There are 3 ways to turn a row about zero (a turn may also mirror it). The second row of each pair is the first, turned, with some noise. The first 27 pairs use one turn. New pairs use 2 turns, one after the other, and a turn may come again.
Known pairs, each followed by its turns in order:
[-13  19  -7 -20  27 -30  17  -8]
[-42 -16  -5 -21  -7  21   4  10]  Z956

[ 23  19 -17 -18 -18 -29  32  -1]
[-11   2  11  34   0   0   5  48]  Z373

[ -5  -1  12  -1  23 -26  13  -4]
[-28 -15 -10   3 -16   9  15   2]  Z956

[-30  10 -12  13   7  24  31 -23]
[-11  37  29  14  -1  20 -18  14]  Z145

[ 27 -16  12  26  18 -29  22 -30]
[ 2  5 26  2 51 10 28 10]  Z373

[ -8  19  -9  -2 -18   2 -27 -29]
[ -3 -26   2  25  -9 -11   1 -25]  Z373

[ 29  -5  21 -22   6  25  23  24]
[  5  39 -26   4  16   6 -22  19]  Z373

[  5 -17  -9 -26  -4  -4 -11 -16]
[  4 -12  -3  -9 -30  -9   2  12]  Z145

[-26   5 -21  17 -19   1 -17 -28]
[ 10 -15   4 -29  11 -36   8  10]  Z956

[  8   0  20 -29  30 -15 -26  -1]
[-23   3  21 -10 -20  19  11 -29]  Z956

[-16 -19  11  19  15  12  -6  -6]
[  3   9   9 -28   7   1   9 -27]  Z373

[ 30 -12   8 -14  25   0  26 -25]
[ 31  12  -2  18 -34  16  22  -3]  Z145

[-18  24 -20  -3   4  14 -25  15]
[  7 -14   0   2 -35   8 -24 -15]  Z373

[  7  16  14   1  27  31 -19 -20]
[ 12   8  -8  13  12  21 -14 -39]  Z373

[ 29  -3  -7 -26  28  31 -22 -29]
[  2  50  20 -29 -23   5   2 -12]  Z956

[-14 -17 -23   0   2  -8 -11 -28]
[ -7   5  13 -26 -27  -1 -14   4]  Z145

[-13  22  15 -28 -12  18 -20 -18]
[  8  -8  37 -24 -13  -2 -27  -6]  Z956

[-29  23 -14  26  -3   8   7   8]
[-11 -14   7   5  29 -17  -3  29]  Z956

[ -6  30  12 -21 -18 -18  24 -27]
[  3 -32  -2 -27 -24  21 -16  22]  Z956

[ 30   8   9  19 -12   6  24 -14]
[ 22  16   7  19  25 -21   9  10]  Z373

[-21  -4 -22  12   7   5 -28 -28]
[-25  20   7 -29 -22  -8 -16   0]  Z145

[ 27 -31  -9   3  27 -21 -19  29]
[ 40 -14 -32 -26  -4  -9  -8 -25]  Z145

[ 18  14 -15  29  26  -2  -7  28]
[ 19  29 -15 -17  33  -9   5 -20]  Z145

[ 16  20  22  24 -31   9   0 -28]
[ 42 -10  12  -1 -18  -7   8  30]  Z956

[-27 -21  21  14 -21  22 -26 -28]
[ -4 -10 -12 -16   6 -31  23 -47]  Z373

[-31 -30   5  -5   8  -7   9  31]
[ 11 -21 -15   2  13  16 -44   2]  Z145

[ 30  11  30  12 -15  19   2   2]
[ -3  -1   1  34  12 -14  25 -23]  Z145

New pairs, each followed by its turns in order:
[ 28  11   5 -16   2 -16  28  -6]
[-16   9  10  32  23   1  11  18]  Z373 Z956

[ 4 30 -2 22 26  8 11 -9]
[ 29  17  15  12 -20   8   7  23]  Z373 Z956

[ 24  25  18   4 -20 -17  25 -12]
[14 44 -3 -2 14  2 24  1]  Z145 Z373

[  7   7   8  22  -8 -16   0 -20]
[-11   8 -17  19 -18   5  10   4]  Z373 Z956

[-17  15 -28  31 -10   9 -26 -25]
[ -9 -20 -29  19 -24  27  24  -6]  Z145 Z373

[ -6  25 -11 -22  25  14   6  15]
[-29   8 -29  13  11   1 -15  12]  Z956 Z145

[-29  27 -22 -22 -14   1 -26  20]
[-11 -22  -3 -16  -5 -56  -1  -1]  Z373 Z373

[ 21 -10 -25 -27  10 -29 -13 -14]
[ 26 -35  14  13  -3 -16  13  22]  Z145 Z145

[-10   9  30   9   8 -11  -3   4]
[  5   5  -8 -22   6 -19  19  -2]  Z956 Z373

[-25  -3  23  30 -15  -6 -20 -19]
[-14 -16  16 -15 -17 -43 -17  -2]  Z145 Z956

[ -3 -19  23  20  -6   1 -13 -24]
[-35  -3  25   2 -17   4  -6   0]  Z145 Z145

[-17  15  -8  -8 -30  18   1  21]
[-10  18  19   7  -7   0  30 -25]  Z956 Z956

[-31 -20  19 -30 -23  20 -11 -24]
[-29 -11  36  17 -27  -9  31  -6]  Z373 Z373

[ 2 27 19 23 28 24 -1 30]
[  4  55  -7 -28   5   8   8   6]  Z145 Z145

[-15   3  19  22  29   1   5 -28]
[ -4 -33  20   4  26  21 -10   3]  Z956 Z145

[15 17  3  7 10 11 26 -1]
[  1   4  -4   6  33 -18  -8   2]  Z956 Z145

[-23  11  28  19  24  13  -3  10]
[-15 -15   2   6  22  21 -15 -32]  Z956 Z145

[ 29  10   4 -18 -11  22 -13  29]
[-14  31 -15  20  -5 -17  22 -18]  Z956 Z145

[-18  10  -1 -10 -24  -6  -5   4]
[ -9  -7   8  -9  -7 -22   8  13]  Z373 Z373

[ 10  12 -31  10 -28 -27 -11 -29]
[  8  -2  -4 -42  24  -2  34   8]  Z373 Z373

[ 20  30  -1  -5   5  18 -23  -4]
[ 20  18   7  -5   2 -17  33  -7]  Z373 Z956

[ 25  21  20  29 -19 -26  22  -9]
[-11  13  -8  11 -48  -7 -13  31]  Z145 Z956

[ -2   1  14  -7 -18  23 -24  21]
[ 16  -9  -5   3  35   8   3 -19]  Z956 Z373

[  0  28  11  13  -3 -28  20   6]
[ 24  27  -1 -10   7 -13  -8  25]  Z373 Z373

[  9 -27  -3  10  -8  -8  16 -16]
[  3  -3 -15   9  27 -21   6  -8]  Z145 Z373

[-22   0  -7 -12  20  -5   6 -10]
[  9   9  15   3  22   1 -16  -5]  Z145 Z956

[-10   0  32 -29 -20  23 -14 -29]
[-14  -4  55   8 -12  -2  17  -8]  Z373 Z373

[ 19  21  24  -9  11  23 -15  18]
[ 18   0  35  25 -19  -5  -1  16]  Z956 Z956

[ -3 -31 -16 -31  30 -14  20 -27]
[-33 -16  34   8  -5 -28 -28  23]  Z373 Z956

[-24  10  22  29   4 -17  11  -2]
[ -2  23  -4   3  -7   9   2 -43]  Z145 Z373

[ 27 -25  14   5 -24 -27  15  11]
[ 18  -8  13  19 -39   2   2 -28]  Z145 Z145

[-15  25  -8 -12  12  16  15  -6]
[-9  2 19 20 24 11 -3 15]  Z145 Z956

[-15  29  13   2  31   7 -29  24]
[  8  32  -4 -33   7   1 -15  35]  Z145 Z145

[-17 -12   1  11   6  16   5 -28]
[-38   0   3   4  11  -9   3  -1]  Z145 Z145

[-15 -20  31  16   1   7 -16  -4]
[  5 -16   5  -2  18 -17  34  12]  Z956 Z373

[ 23  31   8 -15 -19  13  25 -30]
[ 46  -4  38 -11   0   4  11   6]  Z373 Z373

[  9   4  24   1  16  -7  -4 -28]
[ -3   3 -22   4  -7 -26  17  17]  Z956 Z373

[  9   8 -25   2  -8  27  12 -16]
[-4  2 15 -4 19 36  2 -8]  Z956 Z956

[ 15 -23  16  19  -1 -27 -12 -28]
[-23   8 -10  24  11 -31  21 -15]  Z145 Z373

